All groups share one centre, and each spreads out both ways along 15 directions, with some noise.
(in the rows, 128 means zero)
Known rows, each followed by its group:
[115  67 105  97  72  95 114 114 105  68 106 126  98 146  88 133 119 114
 186 110 125 130 131]  U
[ 86 102  97  94 150 158 120 133 127 156 128 101  66 129 112 157 116  87
 155 167 101 151 150]  B
[170 117 142 104 118 125 121  87 137 141 110 123 102 135 111 103 107 107
 160  89 128 118  91]  G
[104  65 104 103 139 134 147 138 110 153  92 113 104 133 114 168 118 139
  61 136 157 126  68]  G
[127 155  80 163 129 123 101 139 137  91 157 130 121 119 114 169  81 126
 113 135 136 152 123]  U
[ 92 118 159 126 121 126 125 135 126  84 127 133 158 126 158 110 156 144
 171 106 170 151 114]  B
[ 73 134 142 119 107 118  76 111  95  47 132 117 147  85 127 132 140 130
 111 101 134 178 103]  B
[136 128 147 137 121 176 171 196 102 156 113 149 152 155 169 117 131 152
 118 120 159 156 136]  F
[ 76 131 162 169  83  99 109  90 120 138 142 123 176 160 151 132 112 138
  90 106 134 145 124]  B
[148  48  98 105 114 143 145 134  80 140 104  98 111 111  82 104 103 143
 111 136 145 145  98]  F
[122 143 113 118 127  84 123 121 128  97 161 101 138  66 120 125 115 103
 121 146 111 174 134]  F
[159 143 129  70 135 186  76 136  99 166 137 124 126 111 136 175 112 185
  31  56  47  72 137]  G
[102  76 130 112 192 141  75 120 137 112 134 149 113 151 154 128 149 137
  68 152 116 125 112]  F
[ 86  89 107 123 183  85 158 150 137 184 151 115 166 139 195 122 148  83
  64 145  75 109 131]  F
[125 133  97 128 111 180 121 149 146 105 117 144  93 104  89 124 112 124
 132 155 137 152 105]  B
[142 128 130 161 157 185  82 156 143 135 164 153 142 134 130 101 119 151
 115 142 145 128 148]  U
[121 112 121 142 101 110 126 127 143 123 130 109 137 163 149  97 118  94
 106 117 130 135 131]  B
[181  95 146  88 127  59 106 153 107 127 132 157  86 110  74 230  79 124
 106 108 182 145 106]  U
[221  86  90 129 158 135 141 121 151 121 116 134 100 131  93  63 119 125
 142 145 142  97 104]  B
[101 107  71 125 138 105 124 116 133 134 156 100 124 109 137 110  93  65
 124 135  71 151 109]  F
[129 150 124  75 106 104 118 135 117  82 130  83 120  69 116 147 136 113
 107  98 111 142 126]  F
[136 108  92 134 117 155 111 152 156 117 127 104 104 157 111 113 135 120
  91 157 133 102 164]  G
[121 123 115 111 131 136 121 135 120  77 123 128 130 131 151 131 139 149
 126 116 116 135 130]  B
[121  95  92 137  77 161 116 182 142 134 125 137 116 149  87 131 111 112
 128 126 145 101 135]  B
[102 110  86 184 109  62 101 107  94  33 140 155 141 161 118 123 134 112
 178 156 104 132 176]  G
[ 87 131 104 106 157 145 106 119 132 120 123 121 115 132 147 157 152 125
  99 124  78  92 124]  U
[140  97  90  83 101 137 112 139 160  89 127  98  81 159 121 127 122 121
 131 139 107 121 174]  B
[129  94  88 139 125 135 111 133 133  86 124 101 121 149 130 106 111 119
  92 128 154 141 107]  U
[141 153 130 136 110 100 108 130 118  97 133 125 161 106 117 117 160 128
 100 100 103  77 148]  B
[ 90 100 106 158 134 105 131 110  56 115 121 140 166  71  79 145 145 165
 122 151 117 111 107]  G
[132  87 161  98 124 229 111 170 173 156 108 151  86 185 140 104 127 148
 135 133 180 144 123]  F
[158  65  66 139 128 176 109 125  99 105 154 126  97 127 109  49  62 121
 159 171  93 211 136]  U
[138 124 164 115 137 123 127 127 100 147 131 104 132 141 154 143 109 137
 108  99 156 164 125]  B
[141 123 161 118 142 141  78 111 127  83 112 135  99 155 115 133 162 147
 142 120 158 111 148]  F
[135  90 105  68 165 134 116 146 145  99 112 101  80 105 123 112 152  78
 133 127 130 126 101]  B
[ 91  72 111 120 150 115 110  57 168 119 117 140 111 143 126 117 132 140
 124 152 110 109  75]  B
[128 104 129 120 130 142  60 101 160  84 146 166  92 132 106 129 111 140
 110 152 117 148 124]  G
[131 120 152 165 113 126  66  59 111  62 118 131 113 161  96 111 132 159
 149 132 165 140 140]  F
[100 105 124 136 123 161 143 102  58  99  76 133  90 132  88 129 152 159
 153 177 133 159 132]  U
[137  57  80  85 146  79 102 110 161  77 123 111  80 138  96 156 148 139
  73 177 114  85 149]  B
[147 107 122 108 134 143  84 111 130 127 159 112 131 122 131 107  99 144
 123 100 104 131 137]  G
[150 119 181  79 118 126 118 122 132 114 110 112  85 108 103 128 133 119
 122 133 184 179 116]  U
[119 114 117 117 111 143 147 137 130 106  96  91 126 109 120  87 148 104
 125 114 163 135  82]  G
[158 161 156  63 102 152 154 154  49 113  77 142  89 125 142 182 110 132
 142  63 108 177 109]  U
[147  75 106  80 189 106 115 147 158 128 114  76  78 143 139 122 140  44
  97 117 161 111  92]  G
[100 159  99 139  67 148 127 169 145 112 168 119 144 131 154 143  68 130
 108 123 110 201 156]  U
[128  79 118 111 150 160  92 107 167 134 150 115  88 118 103  82 112 116
 128 182 127 165 136]  U
[145 153 131 133 119 131  88 144 145  90 123  94  85 148 118 117 123  57
 110 114 169 154 129]  G
[159 109 161  95 141 124 136 132 115 126 106  95 113 143 136 116 157 136
 115 122 159 125 148]  F
[119  99 127 167 117  86 117  77 143 143 141 106 147 162 123 106 106 115
 135 123 151 117 113]  U
[ 76  99 125 139 124 120  76 149 147  51 139 133 128 143 144 112 153  96
  90 147 153 161 126]  G
[114  97 107 129 129 152  76 134 146 102 145 129 118 103  87 111 134 129
 117 155 136 121 135]  G
[140  88  67 104 106 147 176 171  98 144  95 121 107 148 135 148  82 114
 103  99 120 143  74]  F
[ 97 143 154 144 134 106  91 133 169  68 140 132 126 101 112 119 167  98
 119 161 178 150 129]  G
[135 122  84 159 131  92 142 148 144 141 150 142 144 126 120 137 105 101
 133 136 120 103 121]  F
[103 103 104 115 147 125  87 144 147  64 143 128 102 139 143 138 129 111
  94 155 131 166 137]  G
[134 103  69 178  89 119  93 145 109  64 136 141 156 118  79 130  92 148
 113 100 166 107  83]  U
[104  87 103 122 131 116 100  87  90  86 101 107  80 145  85 134 137 104
 188 140 124 121 137]  U
[145  86 120 137 136 199 144 128 143 168 113 144 116 105  83  65 128 156
 159 167 153 122  92]  B
[128  78 121 130 115 107  98 126  85 101 143  77 144 146 138  80 113 103
 112 106 134 162 151]  B
[104 103 115 165 130 146 114 135 142 129 141 142 150 139 117 108 149 156
 119 164 137 100 150]  U
[152 136 120 118 124 186 111 180 142  93 104 167 102 180 152 149 122 144
 121  89 155 118 109]  F
[135 123 166 115 130 173  45 102  70 148 142 182  97 136 123 143  69 118
 111  89  70 186 114]  G
[109 102 147 111 136 116  96 103 118 108 140 116 102 141 134 136 107 119
 139 140 138 192 139]  F
[164  97 129  85 159 107 117  90 138 145 111 125 105 145 144 116 118  99
 130  74 101  91  74]  U
[104 132 146 155 120 174  80 133 109 116 140 126 138 125 108 121 137 163
  92 148 147 143 157]  F
[123 123 126  77 117 122  75 140 202  80 143 105 120 126 151 120 139  99
 103  72 132  94 109]  U
[141 134 127  97 115 170  97 118 128 102  96  91  76 160 121 138 130 124
 106 102 139 125 128]  F
[111 105 112 117 115 127  87 115 102 111 132 102 104 136 103 148 108 114
 131 119 120 139 144]  F
[100 119  68 105 123 119 141 137  89  77  99  93  89 121 117 180 123 117
 101 140 117 149 115]  G
[123 152 118 101 146 115 114 115 132 114 130 100 105 114 136 137 141  90
 103 129  84 127 142]  B
[131 117  97  98 125 139 125 105 122 101 129 124  94 126 126 139 103 148
 150 142  86 160 139]  G

New rows, each followed by its group:
[132  99 157 107 101 117  87 103 125 135 143 145 132  99 100 138  87 145
  96  98 134 157  87]  U
[173 162 113 126  85 205 125 175 159 136  93 139  81 141  77 184 107 181
  29 134 178 102 111]  G
[127  87  94 127 126 120  84 104 146 103 141 112 104 127 100  99 114 101
 104 149 113 130 124]  B
[140 124 123 136 140  92 129  97 156 106 130 107 118 106 110  90 150  99
 103 173 131 132 130]  B
[134 115 129 116 150 142  96 117 158 149 137 137  93 114  92 136 111 105
 164 138 144 123 110]  B
[ 87 124 122 108  81 109 167  98 101 105 102  89 116 115 123 120 127 117
 126 151 110 188 128]  U
[103 112 109 150 149 132 101 141 131  86 138 156 141 145 129 131 168 159
 126 163 116  91 169]  U
[ 86 116 121 112  92  89 122  79 180  69 103  88 111 107  93 123 158 113
 115 137 167 110  85]  U
[171  72  98 110  99 165 134 125 123 109 111 108 115 139 103  63 119 157
 138 124 127 118 123]  B
[151  39  64  62 169  91 164 237 125 109 144 110 158 122 185 116 157 118
  58 119  95  88 149]  F
[149  76  92 146 161 109  92  98 102 109 127 102 120 167 142  93 111 101
  51 128 111 130 110]  G
[155  86 159  67 138 114  80 134 126 105 136 158 109  98 106 134 135 132
 129 111 115 122 132]  U
[126 143 111 155 116 121  89 119 115  67 101 134  86 193 137 131 135  77
  50 139 110 141 142]  G
[ 88 105 109  80  82 158  96 112  88 141 131  87 109 156 143 169  80 147
  99  79  64 150 147]  G
[198 125  75 156 146 139  80 175 121 110 152 179 101 113  57 167  88 134
 125 134 134  83 133]  B
[124 130 120 125 111 145  95 125 132  88 129 116 126 127 126  94 137 116
 118 120 115 134 135]  G
[138 108 115 123 113 140 146 167 121 100 103 163 120 182 162 158 106 149
 114  94 153 143  95]  F
[104  82  91  84  75 167 127 145 126 136 107  72 114 144 129 122 102 126
  56  95 120 132 100]  F
[152  90 129 149 135 139  95 147 154 111 167 145 149 113 109  90 105 147
 158 131 182 140 118]  G
[ 80  90 158 106 148 121 113 104 112 132 120 104 134 110 135 120 147 116
 131 117 152 151  90]  B
[105  79 156 127 106 161 103  86 119 135 117 176 125 180 157  76 115 143
  95 134  77 167 112]  G
[140  97  77 120 194 170 110 123  82 129  99  80  65 147 113 122 125  85
 133 137 126 125 112]  U
[147 122 122  69 162 134 117 121 162 132 119  90  79 112 128 152 127 113
  79 126 132 126 107]  G
[101  39 172  96 149 103  80 115 134 158 169 122 140 103 110  96 137 122
 144 146 142 139 148]  F
[108 115  98 119 106 134 157 161 123 165 121 102 133 150 150 138 110 100
 105 105 110 120 122]  F
[117 100 133  89 171 104 129  81 175 133 119  97  94 120 133  94 160  80
 144 151 116 119 107]  B
[ 99  74  51  80 145 175 109 170  81  42 118 104  99 103 119 110 160 139
 142 153  79 135 159]  B
[141 155 116 103 165 135 151 168  24 114 100 114  99  86 120 198 121 121
 138 109 134 175 117]  B
[145 109 110 122 125 126 127 145 140 135 141 134 113 147 129 137  98 121
 135 130 128 137 138]  U
[111  98 111  94 105 134  95 134 143 117 144 115 119 122 128 125 101  97
 130  90 113 138 106]  F
[147 111 120 116 145 123 129 107  98 166 122 109 131  86  87 160 114 164
  92 114 135  94  92]  G
[144 114 137 148  71 143 143  97 131 128  93 166 109 192 117 114 101 152
 129 130 127 142 115]  G
[ 96 127 102 176 173  94  71  95  96  59 147  79 124  93 107  65 167  53
  93 189 118 163 150]  G
[122  92 127  86 108 100 114 135 148  94 139 112 118 118 124 140 119 125
 124 121 141 145 129]  F
[157 128 103 103 105 143 176 128 135 124  90  89 111 121 116 108 131 134
 139 113 140 113 101]  G
[143 129 106  87 145 117 108 139 231  93 141  96 129 124 172  92 150  89
  75  91 125  81  92]  U
[118  74 123 102 119 125 154  93 101 134 126 119 149 114 145  90 104 155
 179 104 108 158  91]  G
[138 148 121 130 169 118 150  94 117 131  95 155  84 123 128 180  90 113
 122 129 148 170  34]  B
[147  85  85 154 126 150 114 144 186 153 138 160 114 162  99  94 109 107
 143 153 131  77 122]  B
[ 79 132 112 127 117 130  69 115 143  89 155 121 130 106 117 128 132 109
 122 126  96 129 137]  F
[109  79 111 108 111 133 102 103 146  91 116 141 114 133 112 107 137 138
 126 132 108 111 102]  G
[115 108 126 134 146 122  72 117 106  97 155  81 123 131 132 102 122  95
 112 124 134 164 149]  U
[119  64  77  75 158 146 178  96 118  68  72  98  71 128 138  94 149 142
 146 175 124 176  78]  B
[185 114  71 155 162 182 196 150  79 204 103 122  92 141 101  94  93 103
 178 170 112 137 130]  B
[128 106 123 112 134 115 108 102 129 105 129 118 106 140 131 120 115 109
 129 123 120 149 115]  G
[ 61 119 137  95 122 137 103 125 100 101 126 102 131 125 156 158 143 134
 108 108 107 156 133]  B
[147  69  94 106 124  89 102  71 214  75 124 123  90 148 102  83 139 115
 125 160 123  89 112]  B
[111  97 107 141 116 115 108 154 146  84 138 128 131 127 102 140 128 130
 129 140 181 125 122]  G
[ 83  59 131  69 144 144  94 138 156 143 166 124 130 108 142 131 120 146
 149 126 108 136 137]  G
[101 123  93 128 135 109 156 158  87  94 121  97 136 138 159 131 145 109
 127 134 112 148 154]  G
[196 137 141  85 102 138 122 181  79  99 102 104 127 104 115 130 127 129
  93  44 156 117 105]  B
[102 121  97 101 111 121 108 113 120  51 162  81 153  90 150  72 131 123
 208  98  86 160 155]  G
[126 123 118 146 158 124  81 124  94 114 156  97 127 108 116 133 105 116
  82 135 131 161 138]  G
[181 150  49 127 165 121 137 157 131 116 137  98 113 123 146 121  93  65
 135  86  98 105 102]  U
[117 126 105 151 148 155 127  87 114 112 114 111 118 152 141  88 130 124
 148 141 107 136 120]  U
[128 149 167  82 110 149  88 145 140 140 126 119 105 103 107 153 127  93
 151  71 143 115 115]  G
[116  86 153 114 131 100 116 101 120 128 118 113 136 143 139 131 136 146
  72 117 149 131 107]  F
[126  51  75  90 135 130 111 128 169  55 114 147  83 153 126 115 122 133
 129 150 126 134  95]  F
[139 157 152 157 121 131  63 142 119 113 112 159  92 126  63 180 126  97
  71 121 174 111 104]  G
[127  64 100  84 165 149 111 126 140 159 113 111  86 123 106 147 126 132
  59 149 121 102  95]  G
[137 108 110 141 138  58 111 154 128  96 168 112 143 180 163 155 106 101
 169 104 150 127 182]  G
